Every row belongs to one group in each of 3 separate groupings. Each group adds its own fixed numbers to the row, and there is some noise. The rows also spread widely along 11 directions, which tell nothing about the answers.
Known rows, each followed by its group in each grouping:
[ -3  12  15   3   2  44  38 -52  -8  -5  40 -35   8   2  11  15   4 -18
  36  21  12 -26  -4  41   3   1 -28  -1]
K_546 R kilom
[-20 -16  28  -2  12  29  26  44 -37  23  27 -12  28  13  16  27   8 -39
  -4  -6  21   2   4   6   4 -28 -19 -29]
K_738 R tinur
[-22 -13  -6  17  20  21 -22  -3 -10  18   7  14 -14  30  23   8  -1  -5
 -19  -2  -9  13 -32  37  18   3   5 -53]
K_340 N dupu
[-16  -3   7   7   1  -7 -24  11  -5 -24   0  -3 -26  10  -5  -5 -24  -2
 -24   5   4 -12 -34 -10 -20  16 -10 -11]
K_340 Z dupu
[ 20 -26 -21  -5 -11   9  52  -7 -11  18  40   5  48  -3   6 -29  17 -28
  17 -11 -14 -28   4  -2  13  15 -12 -14]
K_738 Z ranu
[-25  13  29   8  19  19  -2   2  10 -12  47 -26  -9  54  40  30  -6  17
 -18   6  31  60 -27  15   8 -34 -34 -50]
K_546 N gad
[ -4 -16   3  17  18  34  -9  14 -25 -22  -9  25   0   3  12   6   2 -16
  -6 -13  -3 -10 -19   3 -11  24  -3 -30]
K_340 N vemel
[-11   0  -9   5   5  -4  -1 -30  12 -13  13  17   7  13   4  -9  -9  14
  -6   8  11 -10 -27  13 -10   7 -20 -21]
K_546 N vemel
[ 24 -12  -8  -9  -6   0 -22   0 -10   3  54   7   7  18  37 -23  -2  -4
 -16 -23  -6 -22 -46 -10  18  31   1 -12]
K_340 N gad
[-30 -10  30  26  37  63 -15  21 -22 -32 -32 -21 -40  29  13  30  -9 -25
 -23 -10  18  31 -32  12  -9   2 -16 -19]
K_738 Z kilom
[-25 -15  39   0   8  54  -8  -7 -27   1 -45 -19   4  -8  13  24 -19 -32
 -10  -7  28 -22 -30  20 -16   1 -28  16]
K_340 Z tinur
[  1 -16  -4 -13 -15 -31 -24  27 -17  11  23  11   0  -2  14 -29 -10  -7
 -11  -1  -4 -24 -31 -17  -9  16  -8  -8]
K_340 Z ranu
[-16 -21 -18   3  -5  -7   7 -43  46  14  22 -25 -10  43  21 -28  -8   0
 -15 -23 -10  14 -35  24  28  25 -49  -9]
K_340 Z tinur
[  0 -15  -6  33  -5  47  14   0 -21   2  -9  -1  -3   5 -10  18 -25  -1
 -14   7  -7   3  -7  23   5   2  27 -32]
K_340 Z tinur
[-35  -1   3   3  11   4  -8 -21  -2  22  -5  -6  -9   6   7   2  -2 -18
  -4  15  16 -12 -26  41  -3  -4 -29 -12]
K_738 R tinur
[-12 -27  -3   1   8  31  44  -7   2 -13  25   1  39  32  20  -8   7 -32
  10 -29  -8  -7 -12   0  16  10 -31 -22]
K_546 Z tinur
[-12   7 -15  15   3  18   4 -50  18 -23   8  21   5  24  -9   7 -26  17
 -21  13   0 -18 -31  21  -4  12   0 -35]
K_546 N vemel
[-19   0 -10  10  14 -24 -17  18  22 -24  35  19  -8  42  15   2 -13  32
 -36  -8  -4  33 -31 -11  -1  13 -18 -58]
K_340 N gad
[  4 -11   4  21   8  37 -13   3 -28 -24 -45  11 -35 -15  10 -21 -14 -44
  14  -3   8 -11 -12  10 -23  23  -3   4]
K_546 N gad
[  7  -3  28   3  10  38   0   4 -22   0  28  -9  25  -3  36  30   4  21
  -2  -4  30  13 -16   9  -4 -10  -4 -16]
K_340 N gad
[-27 -20  -6  11  20  13   5  -5 -18  10   5  17   4  19  25 -10   8 -27
  13   2  -6  -3 -22  32   8  -4 -10 -33]
K_546 Z tinur
[ -5 -11   1   9  14   8 -19  14  -8 -16  -8   4 -22   5  14 -17   6 -18
 -10 -13   8   4 -28  -3 -14  22 -20 -16]
K_738 N ranu
[-10  -7   0  14  19   9 -10 -10  21 -38 -19  12  -5   1  14   0  -6  31
  -7 -17  14  25 -21  -5 -22  29 -31  -8]
K_340 N gad
[-18 -12   8   3  35  27  19  -3 -15 -26  19  29  50  -3  27  11  33  -7
  24 -19   0 -24 -20   4 -13  25 -35 -33]
K_340 N tinur
[ -7 -30  20  -7   1  37  15  -1  -7  33   9  -4  49  17  31  29  -2   9
 -21 -25  27  23  -4  20  12 -16 -25 -15]
K_340 N vemel
[ -2   9  -7  35  -2  -1 -24  -5  10 -24  -8 -29 -70   4 -11 -31 -15 -18
 -11  12  11   8 -23   8 -26  23 -26 -10]
K_738 N tinur
[  7   5  -3   2 -14  18  -6  -7 -17   8  10   4   3   1 -15  15 -39   4
 -32  17  15 -30 -24   8   0  -2  34 -10]
K_738 R gad
[ -4 -11  21  -7 -35  16  -4  11 -14  39   4 -40  -9  12   0  15 -49  -8
 -27   9  37   8   2  17   3 -30   4  13]
K_546 R kilom
[ -2 -18 -23  10   1 -27   0  55 -55  47  37  46  21 -28  17  -6  21   9
  29  25 -18   3  21  21  -3 -15  38 -53]
K_340 R ranu

New rows. What belongs after each?
[  4   9  10  16  13 -13  -7  -1 -12  17  31 -26 -23 -20  28 -15  24  18
  30  27  37  38   1  28 -20 -18 -33 -10]
K_738 N gad
[ -7 -22  -9  19  -1   8   0  16 -20  36  -1  10  -3   3  12  -2  -2  -6
  -6   5   1  21  10  34   1  -9  -4 -38]
K_340 N vemel
[ -5  22   5   9   8  13  10 -30  12 -25  33 -20 -10   9   2  11  -3  18
   1  16  18   1 -24  11  -6   7 -20 -12]
K_738 R gad
[ 16  -4  -5  -4 -10 -21 -19   6  14 -41  53  -8 -15  23  22 -35 -10   7
  -8 -21  10  -6 -35 -37 -11  34 -19   3]
K_546 N kilom
[ 32  -6 -11  40  -4  16   4  26 -36  11  24  -7 -28 -21  15 -14   8   1
  27  17  -2  31  21  18  -8   4  19 -31]
K_340 N gad
[ -2   9   3  27  14  17 -24 -10   2 -41  -7 -22 -67  19   5 -20 -16 -18
 -17   4   3   8 -46   2 -11  29 -19  -5]
K_738 Z gad
[-21 -11  38 -11  17  34   5  -2  -6 -20  15 -26  16  23  36  12   7 -28
  -5 -28  17 -15 -43  -5  -3  12 -56   3]
K_340 Z tinur
[-15   2  17   8  15  -9 -34  33 -30  -5  14  17   7 -19  16  23  -1  37
  -3  17  32   6 -15   1 -38 -11   3 -26]
K_340 N kilom
[ 12   8  12  14  -1  17 -35   4   7 -62  -5  -7 -41  17   6  -8 -39   9
 -30 -11  21   3 -44 -31 -23  31   4   6]
K_546 N gad
[-16 -20   0  -4  -1  14 -22  -7  27 -13 -34   9   4  27  -6   2 -35  10
 -64 -30  18   3 -41 -12  -6  16 -13  -6]
K_738 N ranu
[ -4  -9   8  19   4  36 -13 -10  28 -31  21 -35 -37  59  25   5 -25   8
 -34 -31  13  49 -34  -3  17  16 -19 -14]
K_546 N kilom
[ -9  20  14  10   0   5  -7   0 -37   8  35 -25 -36  -6  12  -2  -2 -27
  32  45  15 -21  -8  31 -15 -13  -7 -14]
K_546 R kilom
[-23 -15  18   2  19  38 -30  -5 -23  -2 -17  29  15  17  27  27 -15  -1
 -26  -8  26  -6 -42  20  -5  -8   5 -18]
K_546 N vemel
[-17 -20  -3  28  26  38  -9  25 -15 -45 -38  32 -13  19   9   7 -24  -4
 -16 -13  -2  24 -21  -7 -13  11  17 -28]
K_546 Z gad
[ -3 -22  16  14  11  64   5 -15  15 -18 -18 -44 -50  47  42 -12 -12 -48
  -5 -49   4  40 -27  12  29  28 -39  22]
K_546 R gad
[-10  -6 -20  14  16  -5   7  21 -22 -26  35  45   5  25   8 -18  -5 -21
   2  11 -24 -17 -21  -6   0   9  15 -60]
K_546 Z gad
[ 14  -7 -17  18  -2  27  25 -25 -17   9  21  -1   9 -12  -3 -21  14 -35
  21   7  -5 -38  -5  27   1  20  -6 -22]
K_738 N tinur
[-14 -14  16   2  -9  32  18  15   7 -13  -4  -3  25  29 -16  38 -42  14
 -49 -18  13  11  -3 -13  -1   0  -4 -18]
K_340 R vemel
[-18 -23   7  11   3   6 -16  31   3 -19 -45  29  12  -4   2  17 -28  41
 -28 -14  34  44  -3 -17 -34  -8   3 -14]
K_546 N ranu
[-11 -24  -3 -11   9   5  29  -5   3  -2  21  17  48  20  29  -6   3   4
   5 -18   8   8 -12   0   6  -4 -25 -15]
K_546 Z gad
[-10  -8 -10  12  -7 -18   5  17  -7   6  18  10   4   0   2 -19  -6  -3
   8  12  12   6   5   6 -19  -9 -10 -29]
K_546 N tinur
[ 17   4  18  13  -2  30  17  -1 -27  -6  17 -46 -29  -3  10 -18   0 -53
  15  13  12 -13  -9   8  -8   7 -28   4]
K_738 Z gad
[-12  14   8  26   2   1  -1  23 -11 -40  11  16  -7   4 -21  18 -29  16
 -15  30  21   5  -1 -13 -41 -15   3 -45]
K_546 N vemel
[  7  16  -7  41   0  31 -38 -66  -2 -14 -28 -22 -60 -35  -3   3 -20  40
  14  36  18   0 -28  55 -26  29  10  11]
K_340 N kilom
[-21 -10  -2   5  -2   3   8   0  39 -37 -24  17  12  21 -17  18 -43  36
 -46 -22   8  19 -13 -19 -13  23 -15 -13]
K_340 R gad
[ -1 -12 -43  15   8 -37 -13  10  -6 -21  28  48 -14   2  11 -54  13  -6
  23   2 -25 -17 -13  -2 -15  39   0 -36]
K_546 N kilom
[  5  -3 -20  22  -8  -8   4   5   1   9  33   1 -15   7   7 -11   1  14
   2  12 -13  29   0  18   3   4  -1 -50]
K_340 N ranu
[ -8 -13 -21  39   4  28  18   3   9 -24  -8  11 -10   5 -11  10 -15  24
  -1  -9 -16  30   7  10  -3  24  11 -31]
K_340 R tinur
[-28   2  31   6  21  45  -2  -7  -9 -15   5 -13 -11  31  27  32  -4 -10
  -4  -2  23  17 -26  21   1 -12 -24 -16]
K_546 R vemel
[  1  17  12   7  15  17  -6   8 -30 -35  46  11  -4  17  20   4   0 -27
   6  19   2 -30 -35  -5 -12   2   0 -44]
K_546 N gad
[-26 -11 -25   4   3 -17  25 -16  26  -5  -6  22  24   0 -26  -3 -12  21
  -6   8   3  -7   7  12 -16  12 -20 -23]
K_738 R kilom
[  0 -16  -5   9   2  13  -2 -18  -3   3  -6   4  -8   6  19 -21  -1 -14
   7  -7   9   5 -11  21  -3  11 -22  -3]
K_546 N vemel
[-33  15  -7  10  -4 -18   5 -37  43 -17  28 -34 -51  47   2 -22 -19 -13
  -4  12   2  11 -26  22   4   9 -55 -21]
K_546 R tinur
[-15 -51 -12  23  20  49 -24   7 -15   2 -85  18 -42  16   9 -30 -14 -57
 -27 -42 -13   7 -30  19   6  37  -9   8]
K_738 Z vemel
[ -3 -13 -15  -3  -6 -10 -16  -3  -8   2   5  28  13  -6   0 -17 -14  -4
 -11  -4  -2 -42 -20   4 -13  30  -3 -16]
K_340 N kilom
[ 10  -4 -14  25   3  13 -47 -20   2 -22  -5  14 -25  -4   1   3 -25  50
 -27   0   7  -1 -42   3 -10  31  40  -8]
K_340 N dupu
[  6 -11  -7   2 -15  17  39 -23  10  22  30 -11  29  16   5   1 -12  -1
  -8  -2   1   5   6  22  15  -1 -24 -30]
K_340 N gad
[ -4 -17   2  19   6  13 -25  17 -25  12   4 -19 -46  12  19 -17  -6 -27
  -4   0  -7   8 -25  18   4  11  -2 -14]
K_340 Z dupu
[  3  -8  14   4   0  31  -4 -11  -1   5   1 -24 -13  15  23   0 -13 -17
 -13 -14  13   8 -23  16   7  11 -28  -7]
K_340 N gad
[ -5 -22   3  13  -6  20  -6  28 -24  11 -20   2  -3  10 -12   8 -30 -11
 -41   2  15   5 -10   0 -10 -12  11 -18]
K_738 Z vemel
[ -3 -18  -9  15   8  11   3   8  10 -13   0  17   9  13  15  -4 -10  17
 -16 -22  -1  28  -8  -2   0  19 -12 -29]
K_340 N gad
[  4 -24   1  -8 -18 -10 -36   4 -17  16  -8   0 -13  -3  13 -28 -25 -10
 -24  -8   9 -31 -39   0  -9  22  -6  23]
K_340 Z vemel
[  6 -12 -21   3 -21 -15  15 -37  28  20  18 -28 -21   2   8 -39  -2   2
  16  -9  -2   5   2  23   6  28 -46  19]
K_340 R vemel
[  1 -37 -13   6  -3   9  17   4  19  15  -5   0  29   8  11 -16   0  10
 -17 -41  21  29   3  -1   4  10 -23  -2]
K_738 N tinur
[-18  15  11  -6  -4 -20  -2  27 -29   0  38   9  -8  12   4 -11  -5 -45
   2  36   6 -31 -15   2 -21 -21 -22 -53]
K_546 N ranu
[  2   0  40   0   9  40  -8  15 -17 -14  33 -40 -18  29  47  14   2 -23
  -4 -13  29  28 -29  -1   5 -11 -27 -10]
K_546 N ranu
[ 10  -9 -39  13 -12 -22  -5  -6   5  -5  14  29   6  -9 -23 -29 -18  16
 -17   8  -4 -29 -10  -4 -15  29  14 -23]
K_738 N kilom
[-35   8  36  23  33  25 -32  25 -13 -14   6 -19 -32  19  32  45   1  27
 -12  12  35  58 -22  22 -21 -21 -24 -42]
K_340 N kilom
[ 16  12  20   5  -2  34 -13 -17   4 -24  34 -41 -26  19  16   9 -21  11
 -24  -9  27   4 -45  -6   6  16  -2  18]
K_738 R gad
[-12  17 -18  26   6 -23 -20  -2 -23  -3  30   6 -52 -11   2 -21  -3  -1
  37  51  -6 -10  -8  34 -21   4   9 -28]
K_546 R kilom
[-25 -19 -14  11   8 -20 -17  29  32 -29   9  25   8  34   1   8 -22  50
 -47 -25   2  41 -18 -26 -12  19 -13 -44]
K_340 N kilom
[-14 -17   5   2   3   6  10  20 -14  -6  15  -7  -4  21  16 -14  -9 -27
   4  -4   5   6  -8   0  -6  -1 -26 -16]
K_546 Z kilom
[ 20   7  36   3  -2  29   0  51 -76   9  41 -25 -15 -24  30   7   8 -47
  31  19  13 -24  -1   0 -13  -5   7  -6]
K_340 R gad
[-23   0   6   8   2  -7 -41 -24  33  -8 -12 -17 -45  28  14  -8 -24  20
 -39  -8  19  27 -43  14 -10  20 -46  -5]
K_340 N vemel
[ -9   3  -7  12  10 -16 -12  23 -19 -14  32  38  12   2  -2  10  -5  22
 -14  21  -1 -11 -16  -1 -23   2   7 -58]
K_340 N vemel
[-43  16   6  12   4 -30 -33  27  24 -57 -12   5 -45  24 -29  15 -48  25
 -44  14  12   9 -26 -28 -44  20 -23 -30]
K_340 R kilom
[  8  -8   3   3 -10  -7  14  26 -13  -9  28  -7   4   4   6 -16 -13 -14
  -4   0  -1  -9  -7 -19 -12  10 -17 -17]
K_340 Z gad
[ 14  -6 -15  20 -10  21   2 -11 -26  33  28 -20 -22  -6   5 -11  -2  -9
  12  17   0  -5  -2  38  13   4  22  -9]
K_738 R kilom
[  9  -4  15   3 -13  26  12  -2 -15  20  21 -25   0  -4  16   2  -3 -18
   4   4  11   3  -3  19   0   0 -20 -15]
K_340 N ranu
[  4  17  23  16   5  33 -32 -14  -8 -47  13 -13 -41  25   8  11 -30  -2
 -28   9  23 -13 -53  -5 -18  13   1  -8]
K_546 N vemel
[-26 -19  26 -21  19  17 -19  18 -13   1   2  26  46  23  40  27 -12  13
 -28 -22  39  10 -35  -4  -3 -19 -13 -17]
K_546 N gad
[-12  -5  14   7  -5   1  -1  17 -11  -3   6 -19  -8   3  -8   7 -23  -1
 -18  13  14   1  -7  -4 -18 -10 -13 -18]
K_340 Z dupu
[-11  -6   1 -20 -11 -24  16   1  -2  17  32  -4   7  14  17 -30  -7 -36
  11   6   8 -20  -6   6   1  -2 -40  -5]
K_546 R gad
[ -6  -5   7   3  -3   1  -9 -40  32   2  17 -30  -1   4  26  -1  -1  39
  -3 -12  33  22 -28  19  -5  12 -44  13]
K_340 N tinur
[  2  -8  12   1   0  28  11  -8 -32  41  36 -29   7  -7  24   0  16 -29
  19   9  17 -18 -10  38  12  -9  -7  -1]
K_738 R tinur
[ 12  -3 -15  28  -5  21 -11  -8  -7 -14  21 -18 -57  25   9 -34 -14 -38
   5   2 -13  -2 -20  17   5  27  -2 -20]
K_546 N kilom
[  0  -7  10  -8 -30   2  14   9  20 -22   9 -41 -33  42 -13 -37 -45 -67
 -32 -19   8 -20  -9 -25  -7  23 -59   0]
K_546 N kilom
[-33   8 -16  20  28 -27 -33 -23  15 -17  14  10 -49  17  28 -28  14   9
  21  20   3  19 -32  34 -16  16 -40 -31]
K_546 N kilom
[ -7 -34 -18   6 -25  13  62  -3  35  22  26 -23  30  54  -6  -5 -33   1
 -29 -22  -4  49  27   5  31 -15 -24 -32]
K_546 Z kilom
[ -9  20  -6  30  15   5 -10  -8  -2 -46   7   7 -54  17   2 -19 -13 -25
   6  25  -4  -2 -24  10 -21  17 -18 -42]
K_546 N gad
[ 13  -7   6   9   2  20   1  28 -48   6  48   8  13   2  25   0   4 -19
  16  12   8 -17  -5   5  -5  -8  19 -32]
K_546 N kilom
[-30   3  11   3  21   9 -18  31  -9 -23  23  27   1  45  12  34 -23   8
 -42  -4  -5   2 -41  -9   4   1  11 -58]
K_340 R gad
[-19  -8  39 -14  18  38 -23   5 -13 -27   8   6  32  31  36  43 -26  28
 -41 -16  42   5 -58 -14  -3 -17   6   0]
K_546 Z gad
[-25 -22  -6  21  19  14  -8  33  -1 -30 -42  19 -23  11 -21  -3 -18 -17
 -29 -18   0  10  -8 -14 -18  20   1 -20]
K_738 R dupu
[-16  -5  10   2  16  12 -15  -7 -14 -17   5   8   2  -5  27   4   4   6
  18  -2  20 -12 -31  10 -14   8  -7   6]
K_546 R tinur
[-17 -13  -4   4   7   8 -16 -15  16  -7 -13  -2  -9  17   1  -7 -18  -2
 -31 -13  17  -3 -31   6  -9  20 -26  -8]
K_738 N kilom
[ -9 -14   0  -7 -14  -2  -2  -1  -3  10  -5   3  -5  10   0 -16 -24 -18
 -11  -3  11 -15 -11   7  -7   6 -15   7]
K_546 R vemel
[  3  -9 -20   3 -11 -15  15 -11  -2  10  26  -5   3   2 -12 -32 -10 -15
  -1  13  -3 -28  -8  10  -7  15 -15 -14]
K_738 Z kilom
[ -5  -2  11  -5  -5 -26 -32  16 -10  17  29 -18 -11  -4  14 -11  -6  13
 -14  12  39   3 -21   3 -22 -11 -20  -3]
K_738 N kilom
[-35  -7  -6   9   7  -8 -22  -9  29 -28 -23  19  -8  21  -9   3 -30  19
 -39  -9   7  -1 -35  -1 -20  25 -28 -28]
K_340 N tinur
[-10 -21  -5  10  -2  20   2   3  24 -22 -29  12   6  14  -6   7 -26  17
 -35 -28   3  25 -10  -6  -7  25 -15 -22]
K_340 N ranu
[ 21 -17 -41  32 -33   6  29 -17   8  10 -11  19   8 -15 -40 -15 -38  15
 -15  13 -16  -7  27  16  -9  21  22 -29]
K_340 N vemel
[-12  -6   7   2 -12   1  25 -19  28 -11  36 -33  11  33   7   0 -21  14
 -12  -4  22  19 -15  -2   0  -9 -38 -10]
K_546 Z tinur
[-17 -11   8   3   9  15   3   2  -1   8  17 -14   0  16  16   4   3  -7
 -10 -12  16  10 -22  14   6   1 -19 -12]
K_738 R tinur
[  4   7   1  26   9   0 -20  26 -26 -11  31   8 -26   4  20   4 -10  18
   1  27  17  31 -12   7 -14 -18  20 -41]
K_546 N gad
[ -4   2   4  14  -6   5  -2   6 -18  11  17  -4 -10  -9   0   9 -11  12
   4  20   9   1   0  19 -11  -1   1 -14]
K_340 R vemel
[-19  -5  -6   9  18 -12 -21   5   0   0  22  11  -1  12  15  -1   5  23
 -12   5  16  12 -26  14 -13   2 -12 -35]
K_738 N kilom
[-26  -7  46  11  42  55 -18  45 -43 -30 -34  13   2   3  31  44   1 -22
 -11 -13  28  18 -23   2 -27  -7 -18 -29]
K_340 N gad
[-10  -7  16  12  22  27  -1   9  12 -45  26 -17  -7  29  31   6  10  -2
  -6 -34   7  22 -33 -14  -5  30 -44 -21]
K_340 N tinur
[ -6  25 -20  26   4 -29 -16 -33  32 -34  25  -6 -57  13  -4 -28 -13  16
  -1  27  -9   9 -27  12 -16  32 -35 -35]
K_340 N gad
[-11 -18 -10  10   9   8  17 -15  21  -7  24   3  17  26  16  -4   0  20
  -5 -15   8  30  -3   8   8   0 -16 -28]
K_546 N dupu
[ -3 -12  16  14  13  21 -13  32 -23  -6   3   1  -5   5  27  11   0   3
  -7  -8  16  31 -10   2 -10   0  -9 -27]
K_340 N gad
[ -7  -1  -2  21   3   5  11   0   8 -14  28 -10 -10  19  13  -9   0  -1
   8   1  10  23  -6  10  -6  -1 -24 -32]
K_546 N tinur
[-10  -1   0  -1  -7 -19 -27 -17  15 -15   4   9   7  -4   7 -11 -20  34
 -13   2  34 -11 -33  -4 -27   8 -10   7]
K_546 N tinur
[  8 -31   1 -10  -9  38  13  -2  -4  -4  13 -12   3  30  22 -21 -16 -48
  -4 -43  -7 -23 -20  -8  23  36 -14  19]
K_546 R kilom
[-18   2  33   5  45  23 -35  11 -31 -10  41 -12 -17  19  73  19  31   7
  16  -2  17  29 -56  18   4  -4 -25 -22]
K_340 Z gad
[-32  -7  13  16  12   4   0  33   9 -17  -5  -7 -11  21   4  12 -10  -5
 -21 -11  14  32  -7  -3 -19   0 -45 -41]
K_340 N tinur
[ 11 -12  13   8  -6  24  16  13 -35  29  42 -18  20 -10  27  -1  15 -25
  21   1  10 -12   0  21   2  -6 -11 -21]
K_340 N tinur
[ -4  -6 -25  22 -10 -44 -16  21   2  14  19  -3 -34  -3  -8 -42  -6   3
  -5  19   8  16  -1   7 -19   3 -12 -30]
K_738 N tinur
[-11 -32  -5  16   0  11 -24  43  12 -24 -18   3 -28  29  11  -6 -27   8
 -40 -49  -3  37 -24 -31   1  35  -2  -4]
K_340 R tinur
[-14   6   0  29   5  11   5   1   5 -11  17 -24 -49  24   2   2  -6  -3
   0  12  -7  31  -4  21  -1  11 -27 -32]
K_340 R vemel
